The rows are grouped in 3 different ways at once. Each group adds its own fixed numbers to the row, and there is some noise. The rows also spread widely along 11 directions, which tell nothing about the answers.
In the rows, zero is written as 128.
Known rows, each followed by its group in each grouping:
[ 87 118 103 156 125 144  89 163  62 121 150 113 162 132 129  92 161 133
 109  67 132 174 128]
q_972 J R
[180 121  98  98 133 126 147 152 142 178 147  87 130 165 150 111 121 134
  83  67 188  94 114]
q_126 D R
[150 140 108 133  86 147 151 145  90 148 113  65 133 149 125 167  94 123
 118 138 171 140 127]
q_467 D H
[149 187 148 191 131 138 170  95 114 126 145 134 151 166 190 107 173 114
  94 139 101  89 170]
q_9 J U
[115  72  81 110 117 116 131 116 176  90  68 134 148 133  91  94  80  88
 111 154 175 173 203]
q_9 B W
[105 132 124 140 119 113  94 126 139 113 118 181  85 137  96 140 123 142
 189 126 106 132  93]
q_972 B U
[139 106 161 112 124 120 101 148 119 110 104 157 106  96 132 178 142 135
 186 125 145 147 145]
q_523 J V
[117 164 145 153 122 130 123 171 131 157  99  69  98  97 117 185 115 141
 171 218 126  92  80]
q_523 J H
[100 110 116 128 124 142  90 152 119 128  79 130 117  96  71 203  96 157
 190 113 139 109 108]
q_467 B W
[116 166 115 137  74 179  87 145  82 110  84 115 132 121 117 137 162 136
 129 112 151 177 107]
q_126 J Y
[145 184 138 168 118 111 110  93 151 100 103 208 123 168 131 104 157 104
 134 149 132 160 140]
q_626 J Y
[151  90 126 119 139  95 133 152 134 123 129 134 139 151 136  98 123 103
 119 109 174 153 165]
q_626 J V
[ 89 143 103 137 115 128 103 120 136 120 111  99 129 119 128  96 135 127
 121 149 120 134 116]
q_972 D H
[147 117  80  89  72 155 112 110 133 120  52 112 140 122 101 157  99 119
 111 117 210 156 149]
q_126 D H
[ 74 112 112 151 120 114  79  97 114  93 109 166 120 103  94 174 127 149
 185 115 102 141 132]
q_467 B V
[128 223 140 185 100 127 109 138 130 131 136 145  99 163 148 110 171 126
 134 191 110 161  92]
q_467 B V
[111 179 156 131 107 170 113 121 131 116  64 113 128 109 137 118 159 153
 137 118 101  70 119]
q_126 J Y
[110 166 165 156 146 137  92 147 113 127 118 139 151 108 160 113 185 127
 135 141 123 132 149]
q_523 J V
[123 140 152 135 143 131  79 115  95 114 158 177 143 131 169 116 183 142
 141  43 112 147 151]
q_523 D V
[127 145 169 126 137  91 132 144 195 100 111 154  90 130 165  32 182  95
 135 190 107 145 134]
q_126 J Y
[ 99 128 117 118 109 130 106 133 136  88 129 142 111 125 143  61 174 134
 120  99 105 177 130]
q_972 B R
[122 129 152 135 132 106 108 105 136 110 119 174 106 144 136 127 136 145
 162  88  94  93 136]
q_126 J V
[123 159 109 146 110 144 105  93 133 103 102 175 159 141 139  85 155 104
  93 131 146 190 178]
q_9 D R
[ 91 152 140 128 120 150  67 114 131 111  61 157 128  80 107 160 144 159
 177 120 110 103 115]
q_523 J H
[163 160 131 158 125 114 145 149 133 148 128 133 124 196 128 112  98  95
 111 163 169 152 143]
q_126 D W
[129 111  86 154 141 100 119  93 152 133 117 155 142 127 120 161 125  94
 129 176 178 133 161]
q_126 D U
[124 112  58 117 104 142  90 105 157 109  72 133 147  72 120 153 187 111
 104 157 206 157 142]
q_126 J U
[ 65 149 155 178 141 162 116 117  67 106  97  99 176 105 129 154 135 147
 152 112  85  88 172]
q_626 B Y
[ 98 160 139 141  62 158 149 151 104 108  88  62  82 152  85 142  69 143
 169 168  88 128  98]
q_972 B Y
[112 124  62 168 168 121 118 111 133 180 154  98 161 136 123 155 122 143
 113 102 145  48 107]
q_9 B U
[113  73 106  95 114 120 104 189 143 129 108 113 104  98  84 120 114 113
 162 153 172 182 103]
q_467 D U
[ 84 155 108 112 122 162  70 171 149 149  88  89 133  87  94  98 143 146
 127 151 137 137  82]
q_523 D R

New rows. What belongs after each?
[120 165 122 188 144 124 103 162 116 169 117 142 123 177  75 151  69 131
 158 145 130 101  89]
q_9 J W
[ 94 126 126 133 149 125 139 108 157 123 107  88 163 138 149  48 130 109
  91 124 110  85 173]
q_126 D Y
[113 205 169 162 115 156  86 115 112 112 101 176 119 133 136 143 163 147
 174 125  96 133 122]
q_523 B Y
[187 156 145  99 112 150 125 144 145 128 112 156 130 166 170  58 171 118
  96  57 166 145 135]
q_9 J Y
[160 167 139 160  98 138 119 166  96 119 137 144 101 129 142 158 185 117
 147 166 156 191 102]
q_626 J U
[101 131  90 137 126 122  81 127 162 118 111 153 113  94 114 111 166 135
 135 145 125 152 100]
q_9 J R
[106  73  78  95  83 117 138  98 145  80 118 103 108 145 110  70 107 118
 114  88 114 165 146]
q_126 D Y
[146 182 160 161 102 155 151 117  94 106 128 140 117 142 176 155 162 140
 135 129 105 147 158]
q_9 B R
[190 163 150 102  87 123 163  88 168 107  90 150  69 146 154 172 126 153
 159 115 124  86 127]
q_626 B H
[ 82 132  95 153 118 137 169 111 128 104 135  32 164 144 156  51 137 108
  70 153  95 124 175]
q_523 B Y
[114 169 169 143 144 117 112 110 166 111  94 182 134 142 142  66 150 109
 140 144 103 122 152]
q_467 D Y
[139 164 178 136 143 122 156 122 180 138  68 160 125 164 120 113  73 120
 149 170 118  70 174]
q_9 B R
[124 178 161 105 126 154  77 130 158  99  88 196 136 110 158  67 205 137
 129 103 126 159 150]
q_523 B R
[143 100 114 119 145 106  80 123 162 131 115 212  98 108 112 161 152 139
 181  94 151 121 103]
q_9 J U
[135 110 123 155 152  86 115 150 135 143 150 170 129 161 127 115 125  85
 144 161 171 172 143]
q_126 D U
[154 126 167 149 153  96 106 191 113 154 121 162 128 156 114 147 106 103
 170 152 183 156 136]
q_626 J V
[ 75 131  65 176 174 113  73 122 125 160 148 115 165 100 130 127 182 144
 104 115 136  91  98]
q_126 J R
[176 146 102 141 107 100 131  97 128 118 175 165 129 199 167  92 148  95
  87 104 162 203 167]
q_523 D V
[121 107 148 132 130  87 122 111 162 111  89 193  85 135  90 167  75 116
 195 178 127 142 152]
q_126 D R
[165 191 141 129  51 167 158 147 108 120  98  82  76 154 126 151 126 148
 138 135 119 126  76]
q_467 J Y
[130 193 127 166 136 153  81 159 142 172  88 132 118 120  93 185 116 135
 159 192 159 112  79]
q_9 D W
[130 117 128 128  79 150 140 108  99  87 106 120 109 127 128 156 113 122
 151 126 121 180 161]
q_9 D Y
[123  76 107 130 167 112 146 182 131 154 172  56 134  92 169 122 167 114
 121 152 156 122 132]
q_9 B U
[ 93 133 108 155 123 115  83 111 124 125 123 185 103 147  85 148 112 152
 183 100 101 111  95]
q_126 B U
[ 70 168  62 186 127 124  66  92 136 142 126 117 125 109  95 162 148 138
 140 176 116 117  71]
q_126 D Y
[120 140 124 141 119 110 138  77 181 104  59 158 123 158  95 122  81 110
 143 159 127  89 160]
q_972 J Y
[147 115 130 119 149 122 153 160 146 161 156  66 113 110 155 141 139 132
 133 146 138  81 111]
q_523 D U
[ 71 148 146 166 112 107 106 108 124 104 123 139  81 130 103 142 108 145
 189 170  52 120 107]
q_126 D V
[118  69  91  96  93 110 133 119 132  93 130 109 123 150 125  70 113 108
 105  95 141 185 167]
q_126 D V
[ 97 137 107 120 114 129  74 112 152 106  83 154 125  96 128  98 176 137
 134 123 131 138 117]
q_126 J H
[ 62 119  76 124 159 137  51 111 170 138  99 139 168  85 102  72 154 142
 111 100 124 109 117]
q_9 D R
[114 135  65 147 127 128 113  92 147 107 120 129 157 145 123  98 148 131
  84  94 136 126 146]
q_626 B W
[149 151  96 170  95 123 131  76 115 104  97 164 135 165 119 180 117  98
 126 152 174 168 166]
q_972 J Y
[182 146 133  91 114 144 126 106 173 113  76 172 124 144 132 123 133 133
 117  77 167 110 155]
q_626 D W
[ 98 111 116 126 129  98 148  81 177  92  95 127 126 140 126  83 103 128
 129 131  89  86 170]
q_626 B H
[124 177 177 155  92 150 152 116 114 103  80 157 124 173 109 110  89 114
 151 158  98 129 165]
q_467 D U
[143 118 120 103 133 111 152 135 174 155 103  66 115 115 146 127 114 122
 119 166 159  72 126]
q_126 D H
[168 142 209 107 148 120 160 179 139 137 122 135 107 159 175  87 135 123
 156  98 127  99 145]
q_467 B Y
[144 107 116 106 108 128 130 160 130 132 113 118 115 174  99  94  77 118
 125  90 155 144 131]
q_126 D W
[155 119 114 107 111 159 119 114 112 132 101 117 128  87 143 211 156 151
 145  92 172 100 134]
q_126 D U
[127 128 109 137 149  89 110 130 190 128 107 158 128 133 126  76 151  92
 122 169 159 143 127]
q_467 J Y
[200 160 132 115 107 148 142 173 112 169 140 106 127 189 161 121 123 124
 104  84 192 138 124]
q_9 B V
[117 133  81 158 152 107 104 131 152 160 134 105 125  89 136 169 172 133
 121 172 158 101  97]
q_126 J R
[107 151 140 169 139 127 131 135 107 122 163 102 123 145 157 105 150 135
 124 114  81 114 127]
q_972 D W
[121 178 133 128 107 181 110 155 120 145  77  93 134 100 126 154 142 155
 134 140 141 106 110]
q_9 B R
[155  77 104 109 143  88 163 123 172 145 131 100 106 138 143 123  96 126
 127 111 141  75 133]
q_9 J H
[ 95  88  96  97 126 135  77 164 133 138  91 116 118  89  79 143 120 158
 155  87 149 113  88]
q_126 J R
[164 121 112 175 175  97 159 112 125 154 169 140 171 194 165 113 110  93
  85 100 163 116 193]
q_9 D W
[149 156 211 117 119 108 159 123 152  98 115 162  63 133 178 124 146 153
 190 122  62  87 134]
q_467 B H
[ 79 132 160 131 119 135 105 177 113 104 133 135 100 128 128  53 143 144
 162 107  64 168 115]
q_9 B R
[ 72 152 136 154 124 159  82 155  99 135  77 100 152 106  97 127 132 139
 151 131 122 105 113]
q_126 J Y
[109 117  89 115 124 148 126 183 141 160 111  49 153 130 114  73 125 120
  92 139 170 108 112]
q_126 B U
[125 112 103 131 117 109 154 142 137 146 174  47  87 140 140 118 109 141
 126 131  97 102  94]
q_9 D V
[137 150 216 131 175 110 139 184 150 144 114 137 129 144 176  71 150 105
 156 153 130  97 156]
q_126 B Y
[123 145 156 185 106 111 176 100  91 103 128 117 128 190 143 133  89 114
 132 148  89 113 189]
q_126 J V
[114  80 132 129 121 100 143 168 105 115 142 111  95 126 123 152 109 125
 170 144 132 169 140]
q_126 B R
[ 95 160  91 150 100 145  95 102 139  99  88 128 141 115 113 127 152 115
 127 176 141 177 143]
q_523 B Y
[115 117  73 161 160  95  97 135 122 172 185 114 122 135 127 152 143 142
 125 106 143 116  80]
q_126 D R
[117 141  88 156  94 146 144 140  90 146 136  39 121 152  97 167  80 129
 127 156 133 136 103]
q_523 D Y
[126 137 156 111  83 174 147 120 120  87  59 120 128 112 134 124 125 140
 129 114 109 125 179]
q_9 J R
[ 79 117 117 173 132 137 128 151  77 131 139  81 151 124 125 124 136 128
 130 130 106 108 132]
q_126 J U
[125 131 178 134 162 112 133 160 123 150 152 111 101 143 148 121 120 144
 171  95  89  69 103]
q_972 D Y
[150 177 178 144  73 145 141 140 118  91  89 163  78 143 131 145 143 118
 170 185 117 167 125]
q_972 J U
[ 99 164  88 154 117 154  73  93 130 137  64 180 154 133  64 176 104 152
 159 107 149  88 109]
q_467 B U
[159 159 164 143  79 125 180  93 136  82 101 155 107 187 155 108 103 102
 130 165 113 164 207]
q_9 B V
[150 168 118 102 128 130  90 132 190 142  91 148 132 127 150  84 170 124
 110 138 174 131 117]
q_523 B H
[160 163 156 159 154 120 148 182 130 160 125 126 161 202 150  52 123  85
  84 138 172 124 161]
q_126 J W
[106  96  75 126 113 122 177 129 130 118 169  45 122 166 130  60 113 147
  91  73  78  79 114]
q_626 B U
[ 97 164 183 141  95 175 121 170  95 100  65 108 131 107 128 121 132 120
 168 180 114 171 160]
q_9 B Y
[164 119 162 109  99 107 160 109 140  67 121 195  94 153 168  86 164 117
 130  93 112 179 180]
q_467 J R
[101 141  58 147  76 145 104  97 105 111 114 135 132 170  73 123  94 146
 111  82 118 156 109]
q_523 J R
[155 158 134 157 135  95 140 148 141 157 154 140  82 159 145 164 132 133
 155 163 138 121  99]
q_126 B R
[134 143 136 103  90 155 119 133 121 110 117 112  90  97 153 140 175 163
 138  98 110 134 105]
q_126 D R
[183 147 141 131 111 125 139 158 142 134  97 164 133 168 141 104 142  79
 112 169 212 177 159]
q_126 J U
[151 140 131 124  75 134 127  84 103  80 117 165  92 136 153 166 143 134
 154 101 127 179 148]
q_972 D H
[127 184 159 171 133 128 142 128 109 139 144 111 133 163 167 116 149 139
 125 122  96  89 135]
q_467 B V
[ 96 150 113 169 117 112 147  63 161  99 110 126 120 146 131 125 108 127
 132 176  75  95 169]
q_9 B V
[182 195 144 131  85 145 120 131 157 117  72 192 103 182 113 109 128 122
 126 127 159 151 119]
q_467 J W
[150 125 127 115 158  95 141 155 217 158  91 126 127 156 122  70  93  84
 124 194 182 113 147]
q_9 B Y
[154 108 129  81 125 110 131 123 192 117  66 164 121 174 104  75  77 105
 136 104 175 121 160]
q_972 B Y
[ 91 158 161 158 137 168 138 154  84 139 121  55 145 116 156 126 140 156
 142 108  77  68 132]
q_9 B Y
[ 95 135 168 108 109 165 110 201 115 111  90  94 130 117 131  43 141 119
 142 131 116 175 133]
q_9 B Y
[102 106 100 130 125 122 115 132 126 134 105 127 139 143  77 128  72 127
 137 114 140 132 133]
q_467 D R
[166 158 154 163 148 112 142 130 114 161 160 155 106 167 161 164 146 146
 153  93 118  57 106]
q_126 J U
[151 161 188 177 129 124 155 150  82 143 130 159 123 195 134 146  95 120
 163 122 119  95 149]
q_126 J U
[107 110 162 110 116 158 153 143  98 102 112  78 157 136 162  68 120 134
 113  69  96 109 197]
q_9 B V
[138 173 109 190 131 126 132  88 130 140 111 162 162 175 117 152 115 102
 112 167 155 107 163]
q_523 J U
[157 190 185 123 125 162 113 132 135 127 108 182 108 132 170 122 180 161
 161  77 102  81 118]
q_9 B U
[120 111 148 133 135 118 161 155 116 122 133  98 162 188 142  27  97  87
  97 105 129 148 182]
q_467 D Y
[150 123 132 103 119 146  88 121 129 122  81 202 122 110 110 191 142 156
 182  59 167 109 125]
q_467 B U
[115  86  71 159 157  64 120 166 121 160 196  94 112 149 122 130 116 120
 141 138 152 153  86]
q_626 B H
[133 127 111 132 106 135 173 177 118 136 129  38 147 171 134  74  97  87
  88 173 166 175 159]
q_523 B Y
[132  93 105 137 158  74 132 134 174 124 132 155 137 144 126  93 120  85
 115 170 172 166 174]
q_523 J R
[146 114 136 167 147  89 114 144  94 132 167 206 125 179 137 130 139 102
 154  99 156 168 144]
q_126 J U
[120 110 130 120 103 131 105 157  95 130 105 121 114 138 104 141  88 127
 163 110 150 159 124]
q_126 D H
[109 165  73 148 109 126  78  91 166 122  82 170 120 115  97 161 145 132
 137 175 159 149 112]
q_126 B R
[107 146 182 172 122  96 156  88 132  81  90 179 123 146 143 119 114 105
 164 179  78 123 197]
q_467 J H
[ 66 178 113 205 119 147 109 138  67 116 160  84 146 110 164 120 201 136
 111 163  87 166 127]
q_126 B R
[114 123  73 107  96 137 130 124 174 105  94  70 117 116 116  67 148 126
  90 136 127 124 103]
q_626 J Y
[139  90  77  83  73 113 150 104 182 105  63 101  91 137  91 140  66 120
 136 158 165 131 138]
q_126 B H
